The rows of a group lie close to one hidden flat surface of 10 dimensions, which passes through zero. Surfaces can cross.
In the rows, 128 means zero.
Known rows, each followed by its group:
[115 145 140  91 143 140 104  94 112 148 146 162 172 168 167  84 128 149] => E
[155  63 126  98 128 154  85 110 167 114 121 174 172 128 163 158 114  79] => U
[105 119 130  98 158 163 139 172 116 158 129 122 165  98  55  91 122  75] => E
[132 119 149 100 106 179  78  84 143 140 133  88 120 132 157 155  79 131] => E
[ 98 147 135  85 131 118 117 116 144  91  98 169 107 100 104 134 127 103] => U
[135 146 151  73 134  93  79 116 130  92 152  90 107  95 138 133  97 130] => P
[ 83 126 136  90 125 125 110 134 100  97 118 142 109 125 117 213 105  89] => S
[149 182 142 106 120  70  97 120 137  90 152 132  96 110 138 161  98 142] => S
[180 154 108 175 123  72 138 133 156  88 125 118  82  84 117 145 131 155] => U
[123  76 166  97  88 140 124 145 165 113 103  87  61 137 119 155 125  80] => P
[172 136 138 119 128  84 125 146 147 158 173 199 180 141 136 179 112 126] => U
[130 142 130  84 139  91 116 125 141  68 110  62  80  84 138  52 148 137] => S
[132 189 115 110 156 139 131 114 108 165 138 185 172 131 132 170 109 164] => U
[110 127 122 130 139 167 148 166 102 167 134 138 173 166 115  92 135  99] => E
[188 158 143 140 160  51  96 104 105 135 194 148 145 137 150 127 119 185] => P
[101 155 123 143 120 127 101  89 115 115 144 138 140 119 143 131 106 156] => P
[159 176  90 112 148 137 154 146 142 162 136 142 198 103 147 104 126 157] => E
[120 111 118 159 169 135 111  86  99 123 132 112 134  84  91 101 132 151] => U
[ 97 145 105 145 127 141 141 122 132 129 125 109 150  54  82 139 111 137] => S
[100 146 167  50 112 133 124  93 135 169 140 132 139 142 155 168 112 163] => S
[ 95 154 129 110 107  89 128  84 142 130 156 122 153  57 133 184 104 185] => E
[ 62 113 145 131 111 171  96 103 106  88  91 133  76 175 128  99 130  85] => E
[176 173 119 199 126 126 134 168 111 140 147 149 123 200 146  85 125 129] => S
[105 133 128 124  71 166 105 111 185  91  91 151 102 126 148 147 100  93] => P
[212  55 121 148 124  94 118 161 163 132 174  72 148  76 132 193 104 105] => P
[167 123 133  93 123  66 133 183 144 119 162 132 142 124 146 168 123 104] => E
[196 132 130 120 139  96 129 150 165  83  92 114  52 114 114 110 151 112] => P
[134  85 122 144 137 137 174 160 127 165 121 151 158 147 107 118 164 111] => P
[144 157 132 168 130  70 115  81 125 109 145 204 118 161 160 125 150 184] => P
[148 194 162 131 148 128 128 144 105 184 156 146 117 147  66 127 104 141] => S
[161 130 115 169 102 173 129 136 143 172 146  82 147 136 152 152  93 142] => S
[116 190 105 121 155 111 164 158 111 132 131  94 151 108 113   4 162 163] => S
[ 67 141 117 144 141  77 156 146 101  74 110 168 108  99  69 100 169 112] => E
[124 186 157  91 152 121 136 145  90 184 156 176 156 188 122 115 126 146] => U
[196 146 104 136 144 126 114 123 153  85  92 139  88 122 153 134 130 127] => U
[ 84 157 123 150 120 119 146 168 107 128 143 101 124  74  54 161  96 109] => E
[118 128 120 126  91 172 160 112 184 146  87 119 125  86 121 148 125 136] => E
[115 136 142 125 102 134 146 116 140 154 124 114 107 124 123 167 121 153] => P
[160 165  96 117 159 191 139 151 116 136  77 139 118 160 143 124 127 111] => U
[ 92 118 121 205 129 161 125  99  91 139 136  87 122 119  91  87 126 154] => S
[110 159 155  42 119 141 114 105 150 107  90  97  76 137 154  76 135 138] => U
[170 225 134 137 137 137 138 188 115 170 155 109 115 139  82 126  80 127] => S
[137  99 176 145 117 143 113 130 148 175 151 162 128 167  79  83 124  97] => P
[163 141  95 150 147 132 123 120 118 123 129 143 148 125 157 169 116 147] => U

New rows. What belongs after each?
[103 100 131 152 125 145 134 175  82 111 109 144 101 219 136 110 152  69] => U
[124 102 150 161  95  68 146 151 165 129 166 138 129  86  74 141 130 115] => U
[ 91 102 160 139  97 173 161 130 134 193 125 143 131 167  94 135 137 118] => P
[132 181  81 182 134 174 149 105 140 125  85 108 113  77 107 106 122 166] => E
[167 191  95  93 117 173 116 145 169 124 107 113 145 112 176 125  85 122] => E
[148 162 135  78 130 132 138 150 150 118  96 108  90 136 133  95 137 118] => U
[115 106 136 103 117 152 141  89 172 152 107 124 136  73 102 138 130 148] => E
[191 121 138 180 138 163 121 124 168 163 120 169 115 134  72 101 122 110] => U
[146 118 147 150  85 175  97 113 136 149 141  96  98 165 156 214  71 119] => S
[201 136 112 150 132 132 126 129 170 160 143 186 170 115 128 179 105 129] => U
[100  84 136 117 127 115 124 176 102  97 123 143 124 174 130 119 149  59] => U
[145  97 117 101 130 105 152 171 101 161 169 105 190 156 192 200 128 131] => P
[ 42 106 150 122 107 173 111  84 111 140 126 116 133 123 103 132 111 124] => E
[172 117 126 166 158  37 111 136 119  87 164 160 119  99 101 134 143 128] => U
[130 114 137 141  84 148 109 129 160 127 131 172 139 175 163 146 111  94] => P
[ 97 134  98 142  98 150 143 183 109 114 128 115 155 169 179 152 112  93] => E
[150 108 139 167 147  84 118 121 117 151 182 162 162 113  87 130 128 138] => U
[ 95  89  91 162 106 205 173 137 158 152  84 125 162 100 102 111 143 103] => S
[138 133 125 113 125  63 150  80 169 114 123 171 134  82 148 139 165 194] => E
[155 162 149 110 112  93 116 104 162 102 120 108  70 123 151 106 132 165] => U
[119 149 122 140 166 135 154 156  68 163 138  89 135 147 101  82 145 145] => U
[177 203 121 132 140  70 105 116 135  84 141 140  95 115 152 131 113 167] => E
[177  73 136 187 172  72  93 135  94  92 157 152 111 150  99  89 156 101] => U
[112 148 120 142 148 104 144 155  99 136 144 187 156 126  84 160 126 112] => U
[172 146  97 111 142 104 170 186 155 121 107 170 156 134 145  94 168 113] => E
[ 74 167 146  99 127 141 128 106  96 132 116 125 106 162 137 109 130 151] => U
[160 184 105 162 173 113  93 103  87  91 132 126 106 138 148  84 122 165] => E
[ 84 144 136  94 109 199 118 109 131 133  79 153 106 175 143 123 122 109] => U
[125 154 148  73 129  92 120 142 140  90 105 178  92 158 140 126 143 103] => S
[ 59  88 142 162  58 111 150 147 136 117 144 114 125 138 130 167 128 107] => U
[ 94 156 136 150 108 127 185 174 135 157 124  97 109  90  43 104 133 124] => U
[217 148 144 118 193 102 122 192  89 159 165  78 111 147  90  94 124 118] => S
[ 78 108 174 127 140  92 129  80  84 148 156 113 105 130  93 123 150 177] => P
[106  74 162 148 109  44 130  73 152 110 146 216 124 132 123 137 180 160] => P
[154 126  86 164 117 141 179 126 159 158 118 101 160  67 130 160 133 175] => E
[130 140  84 166 126  86 172 183 108 116 150 111 160  99 136 168 132 131] => E
[ 86 159 147 100  85 157 135 108 147 139 106 137 115 163 156 111 126 144] => S
[131 118 110 189 133 139 145 129 129 142 130 166 152 121  96 123 136 124] => S
[147 126  95 186 105 127 178 134 155 114  87 141 100 135 151 136 166 154] => E
[138  88 121 158 106 116 128 142 123 102 132  91 103 135 156 182 124 113] => E
[ 99  86 114  86 190 126 155 172  70 132 115 133 165 121  90 118 167  83] => S
[ 87 162 139 147  92 180 128 110 154 132  97 104  78  85  62 131  93 119] => S
[105 164 132 170  97  80 165 178 107 135 155 152 122 160 113 156 129 128] => E
[137 121 153 135 143 121 139 143 142 169 149 139 142  97  45  89 129 118] => U
[ 87 161 160  27 179 104 145 146  92 147 119 152 126 122  69  98 153 119] => S
[ 73 115 151 130 111 155 125 105 120 146 126 122 120 123  89 133 118 122] => E
[107 159 104 177 124  74 181 195  91 121 151 146 144 131 102 143 146 124] => E
[161 113 164 133 125 122 100  97 126 131 140  98  80 180 160  81 138 152] => S
[ 71 135  93 140 141 130 160 156  92 115 114 176 172 125 112 130 148 107] => S
[172 171 117 108 123  98  95 140 152  77 124 182 123 169 198 118 120 112] => P
[158 142 113 122 171 137 127 117 117 152 134 114 154  91 109 110 124 152] => U
[153  92 183  81  85  96 118 149 156 139 150 145 104 202 174 176 129 102] => P
[114 172 118 124 136 107 150 161 123 122 117 210 141 142 102 130 139 104] => S
[117 126 141  74  89 165 137 142 165 125  88 136 109 175 178 132 133  99] => S
[ 96 116 120 109 136 156 131 161 111 112 100 152 136 166 124  74 150  71] => E
[ 75 156 123 170 108 181 132  94  83 134 105 105  91 186 159 127 126 165] => U
[147 123  92 142 147 118 112 122 119  33  73  80  51 109 156 105 151 118] => U
[121 197  94 124 129  56 144 155 151  66 121 193 146  91 133 102 145 133] => S
